The first 7 rows are patterns. Each new row is the sum of 2 different patterns, raised or lowered, with some noise. Before adding, each is slid sideways (what falls off one end comes back at the other) and multiplied by a number that may be negative. Names go in the order of the patterns.
Some rows, each with the names of its patterns after it:
[  6   3  -1   4  17   0  27   1   6   3  -5  -1 -10 -11 -10  -7   6   3
   1   5   6  -5   6  16 -16 -12   0 -27] => Kugup
[  4  -5   2   5  -2  -3  -1 -18  -2   2  12  -3   2   4  -8   0   5   2
   5   1  10  -7  -1   9 -12   0   4   1] => pazof
[  0   4  13   0  -2   3  -2  19   4   1   2   8  10   4 -10  19  -3   1
  18 -22 -18  -4   1  -5  -3   8  -1 -12] => tunak
[  1   3 -14  -3  -3   7 -13  -3  16  11  -1  -8   3   9 -14  -2  -7   6
  -4  27   3  -5   6   2 -11  19  27  -4] => fud
[-13 -23   0   8   5  -3   9  13   4  11   1  -5  11  -8 -11   8   7  -2
 -11   6  -6  11   1   4  -1  -6  -4 -17] => Fesip
[ -1   1 -15 -14   1  10  -6   4 -13  12  -7   8   1  -2   2  19   2  -1
 -13   3  12 -22  -2   0   3  14   9  19] => guv
[  5 -12 -24   1 -23  -7  -1  12  27  16   1  -3   4  11   1  11 -27   0
   4  -3  -2 -25  14   6   5   5   3   0] => fulu

New rows, each followed by the names of its patterns:
[ -6  16 -13  -6 -20   0   2 -17   1   5 -11 -27   6  -1  -8   7 -12  -8
 -24   9   9 -15 -14   6  17   0  -3  13] => fud Fesip
[  1 -14  20  15 -16 -13 -12 -29 -12   1  -4  13  20  -2  11   4   1  10
 -15   4 -16 -11  -7  -8 -11  -1  -1  13] => Kugup guv
[ -1  -6  13  10  11  -1  -4 -24  -8 -12  -8  -7   0 -20  -6  -7  -5   4
  -8  -2   8 -10 -12 -34 -15 -16 -25  -2] => Fesip guv
[11 23 14 19 29 30 32 22 15 20 16 11 11  9 11  2 43 29 21 49  9 19 23 18
  9 20  0 11] => Kugup pazof
[  6  -3  11  -1   0  11  -1  15  -9   7  11  -7 -11   4   1  -6  -4  -8
 -10 -27   2  12  14   0   8  13   5  25] => tunak Fesip
[-25  -5 -29 -31 -16 -12 -17 -15 -32  -3 -19  -8   4 -14 -14 -12 -11 -20
 -30  -6  -5 -36 -19 -19 -14 -13  -3   1] => pazof guv
[ 24  21   8   1  -3  -9   5   9   6 -31 -16  -1  -2  -7 -21 -11  -4  -1
  -4 -11 -13  -4  -3 -38  -1 -21 -25  18] => tunak fulu
[-14   4   1  10  -7  13 -15   3  -3 -40 -27 -13 -20 -17 -25  -8 -35  13
  -2  -8  -9 -17  16 -18 -28 -18 -22 -11] => fud fulu
[-11 -15 -12 -19 -17 -18 -27 -20 -26 -22  -1 -32 -19 -20 -35   3  -5  -6
 -15 -16  -4 -22 -17  -5 -17 -16 -29 -19] => pazof tunak
[-38 -14 -23  13  -4 -19 -21 -12  -2 -16 -30 -15 -27 -20 -15 -20 -23  -2
 -17   9 -14 -24  -8 -34 -29 -17 -25 -27] => guv fulu
[ -1  -9   1   2  -5   1 -14 -12  15   7   1   4  -7  -1  -2 -10 -18  -4
 -11 -15  -3  -3 -10  17  19  12   5   9] => Kugup tunak
[  8  25   8  21   6   4 -21 -21  -6  14   5   2   1  -3  -4  30   7   4
   8  16  20  -8   8 -10   0   5   5   3] => pazof fulu
[ -3  11   8  -8 -25 -14 -27 -14 -11  16   4 -14 -29  -4 -11   0 -21 -19
 -22 -10  -9 -18 -36 -14   0 -12 -11 -23] => tunak guv
[-25   7  -9 -31  -9 -12  -8 -15 -22   3 -11 -10 -14  -4 -32   2  -6 -18
 -25   2 -27 -36  -2 -14 -19  -3 -14 -10] => pazof fud
[  9  18  15 -14   5   6  -2  13  20  15   0  -7 -10  -4   2   9 -19   0
  -7   9  -8   1   0  11 -11  21   4 -14] => tunak guv
[-23 -13  -7 -10 -18 -25  -3 -28 -27 -20 -45 -12   0 -31 -10   1 -31  29
   3  -5 -12 -14 -11 -28 -23 -11 -17 -11] => Kugup tunak
[  2  -4 -18 -17 -29 -17 -16   3 -20 -24   7  -7  -9  18 -15 -11  -9  -7
 -34 -11 -31 -23 -18 -12  -6  -5  -6   0] => Kugup pazof
[ 16  -4  20  23  -7  -6   2 -23  -1   0 -14  10  28   9  32  12  24  11
   8   7  -7   3 -10  -8  18  13   7   3] => Kugup Fesip
[-22  -6 -11 -20 -17 -22 -13 -38 -28 -22  -5  -8 -15 -15   2 -13 -11 -10
  -9 -22  15 -19 -28  -4  -5 -21  -9  12] => fud Fesip
[  7 -33 -18  -9 -36 -28 -18 -43  -4   5 -19   3  -2 -18  -9 -40 -27 -16
 -20 -23 -32 -29 -35  -1 -17 -21 -16 -13] => Kugup fulu
[ -1 -38 -19 -20  -9 -15 -27 -15 -12  -8 -10 -11 -47  -1  -8 -20 -17 -14
 -37 -53  -8 -18  -6   8 -10 -19 -16  -4] => fud guv
[ -7  12  -1   5 -20   0 -23  -6  -3 -15  -5  15 -28 -17   2 -15  16  24
   5   1  -3   8  -5 -11   0  -1   2 -11] => tunak fud
[19 15 30 16 17  6 -3 21 -6 -2 27 21 37 41 -5 -5 11 23  8 19 -4 11  7 10
 16  2 25 16] => tunak fulu
[ 20  -7  -4   6   0  -4  -2  -6  -2   2  13  17  12   4  -5  -5  -4 -13
   8 -18   4  -2 -10   8   7 -24  -8   2] => Fesip guv
[ 16  28 -14 -13  27  11   6  13  14  18   3  26  -5  -6   4  11  10   0
   1  32  -4  20   6   0   7  27  21   5] => tunak fud
[  0 -25  -7 -15 -15 -20  11 -10 -21 -16  -8  -6 -34 -19  -8 -12  -4  -4
   5 -14   4 -27 -31 -21   0 -21 -14 -21] => pazof guv
[-14 -14 -16 -12   3 -14   0 -11 -16 -42 -38 -27  -6 -16 -18 -21 -25 -24
   9 -16 -16 -14  -5  -5 -27 -13 -30 -20] => pazof fulu
[  3 -10  -1  23  14  33  16   7  20  37  13  48 -16  19  20   6   8 -23
  14   8   8  21  16  13  22   6 -16  18] => Kugup fulu
[  6  32  23  14  17  39  14   1  12  28  19  20   4  29  16  28  16  26
   9  27  40  11   9  23   5 -12  12  16] => fud Fesip
[ 27  17  11   5  10 -11  15  20  26  23   4   7  22  10  27 -11  16   7
  11  11   5  -4  19   1  28  10  -9  46] => tunak guv
[ -5 -15 -22 -10 -15 -29 -15  -3 -18  -4 -26 -18 -26 -16 -17 -38 -17 -17
 -24 -25 -31 -21 -16 -28 -15 -24 -21   3] => pazof tunak
[-19   8   3  15  20  25  17  18   4   2   4  14   1   6  -7  23  -5   1
  23  19   9  49   2   5  -1   7   3  -9] => Kugup guv
[-13 -12   2 -23  10   0  18  -6  20  16   5  15  23   2  12 -16  -4  23
 -10   0  -6  11  12  24  23   7   4 -16] => Fesip guv
[  2 -10 -18   2  -8 -17 -11  -6   5 -15   5 -25 -10  -6 -20  -6  -3   6
   7   3  -8 -12 -17 -10 -19 -38 -13 -15] => pazof Fesip
[ -4  -6 -20  -2   2   8   7  10  19  22   7  -2 -21 -29 -30   0  -1  10
   2  -1 -17  29  -3   9  -8   8  14 -12] => guv fulu
[ 18  26  -6   8  11 -24  16  20  22  15  28  13  39  28  21  16  11  20
   9   6  -4  20  17  17  25   2   6   5] => Kugup tunak
[ 41  17  15  31  10  12  21  29  19   8   6  22  19  11  20 -14  13  19
  27   9  12  17  19   3  24  20   8  38] => pazof tunak
[ 11   3  -5   9  12   8  22  -9   2   0   7  -1  -5  10  16 -11   9   3
  -9  20  28  13   0  21  12  -2   8  15] => pazof tunak
[ 19 -18 -18 -13 -21 -25 -14 -40 -14 -17 -14   2 -11  -7 -12  -4  -8 -21
 -11 -15 -21 -20 -12 -19 -34   5  -2 -21] => Kugup pazof
[ -8   6   2  -3  13 -23 -25 -12 -17 -19 -26   2   2 -11  -7   5  17  -1
   2  -4 -12  19  -8 -13   5   6   3 -11] => tunak Fesip
[ 11 -22 -20   9  11   0  13   7   6  12  16   9  -9   0   9  11  -7   9
  12   5  22 -18  -6 -23   2   4  -4   7] => tunak fud
[ -7   3 -13  27  -8 -16   5 -14   5 -13  -7 -14 -20  -4 -12  -2   3  18
  -6   9  -2 -19 -26 -49 -21  -1  -2 -13] => Fesip fulu
[ 10  22   9  30  16   2  45  16   2  33  41  33   4  14  -1   9  10  22
   0  25  51  24  36  17  20  11 -18   1] => fud fulu
[ -1  -2 -22 -15 -23  -8 -14 -10 -20 -10   4  -1   3 -18 -21  -8 -24 -18
 -24 -27  -5  -1  -5 -21   1   0 -25 -20] => tunak Fesip
[ -6 -11 -37 -13   2 -11 -13 -14   3 -19  24 -13 -11  -7  -4  22 -13   2
   2   9  -9 -12 -14   6   9 -17  14  -6] => Fesip fulu
[16 14 24  3  6 32 53 13  8 39  9 15 13 10 -1  0 32 25 30 23 22 16 13 12
 24 12 20 32] => fud guv
[-25  -7  -9 -22  -4 -39  -8 -10 -13  -7  -8 -19   0   0  10 -18 -10  -8
 -22 -13   2 -13 -20   5  13 -16  14  -4] => Kugup pazof
[ -9 -17 -21 -28 -31 -43 -24 -14  -7 -13  -6   1  -8 -11 -10  -4 -21 -29
 -25 -31  -4 -13 -25  -6  -6  -5   8 -10] => Kugup Fesip
[ -6  -5 -16  18  -4  -8   3   1   0  -3 -19  13 -18   3  14 -34 -12  -9
  -7 -12 -10   6  -8 -19  -6   2   8  12] => pazof tunak
[ -2   5   0   6  10 -12  -5  -9 -19  -3 -10 -24 -18  14   1 -17  23 -21
  -3  -7 -10 -27 -15 -41 -23 -27 -33  -3] => Kugup Fesip
[-12  -3 -22  16 -35 -15 -24 -22 -31 -20 -61 -21 -24  -9 -18 -30  11  -6
 -11 -17 -37 -29 -37 -19 -24   2 -13 -33] => Kugup guv
[ 19  15  16  -5  -8  30   3   8 -22 -12  -4 -21  -1 -20  25  17   4  -7
   8  -3  18 -19 -11  -7 -20  -4  -4  -8] => guv fulu
[  0   0  -1   5 -18 -18  12 -27  -3  -1  -1   7  10 -18  36 -10  -1  12
 -36 -25 -18 -19 -21 -16   6  -5 -18  -2] => Kugup tunak
[ -8 -10  12 -26 -25 -16 -16 -16 -18 -21 -16   8 -12  16  -9 -13 -24 -45
 -28 -11 -12 -16 -23  -8 -29  12  -9 -25] => pazof fulu
[-23 -11 -40 -18  -1 -13 -11   3 -22 -39  -2  -1 -25  -6  -6 -25 -12   3
  -8 -21  -7  -9  18 -10 -14   4 -13  -4] => Kugup fud
[-16 -16 -18 -24 -33 -30 -35 -23  -8 -21  -6  -3 -18 -26  -6   8 -34 -23
 -25 -39 -16 -13 -13  -8  13  -5  27 -15] => Kugup Fesip
[25 26 10  3 13  9 -8 -4  6 23 12 33 20 18 20 21  5 23 40  5  4 21  6  8
  3 22 -2 19] => fud Fesip
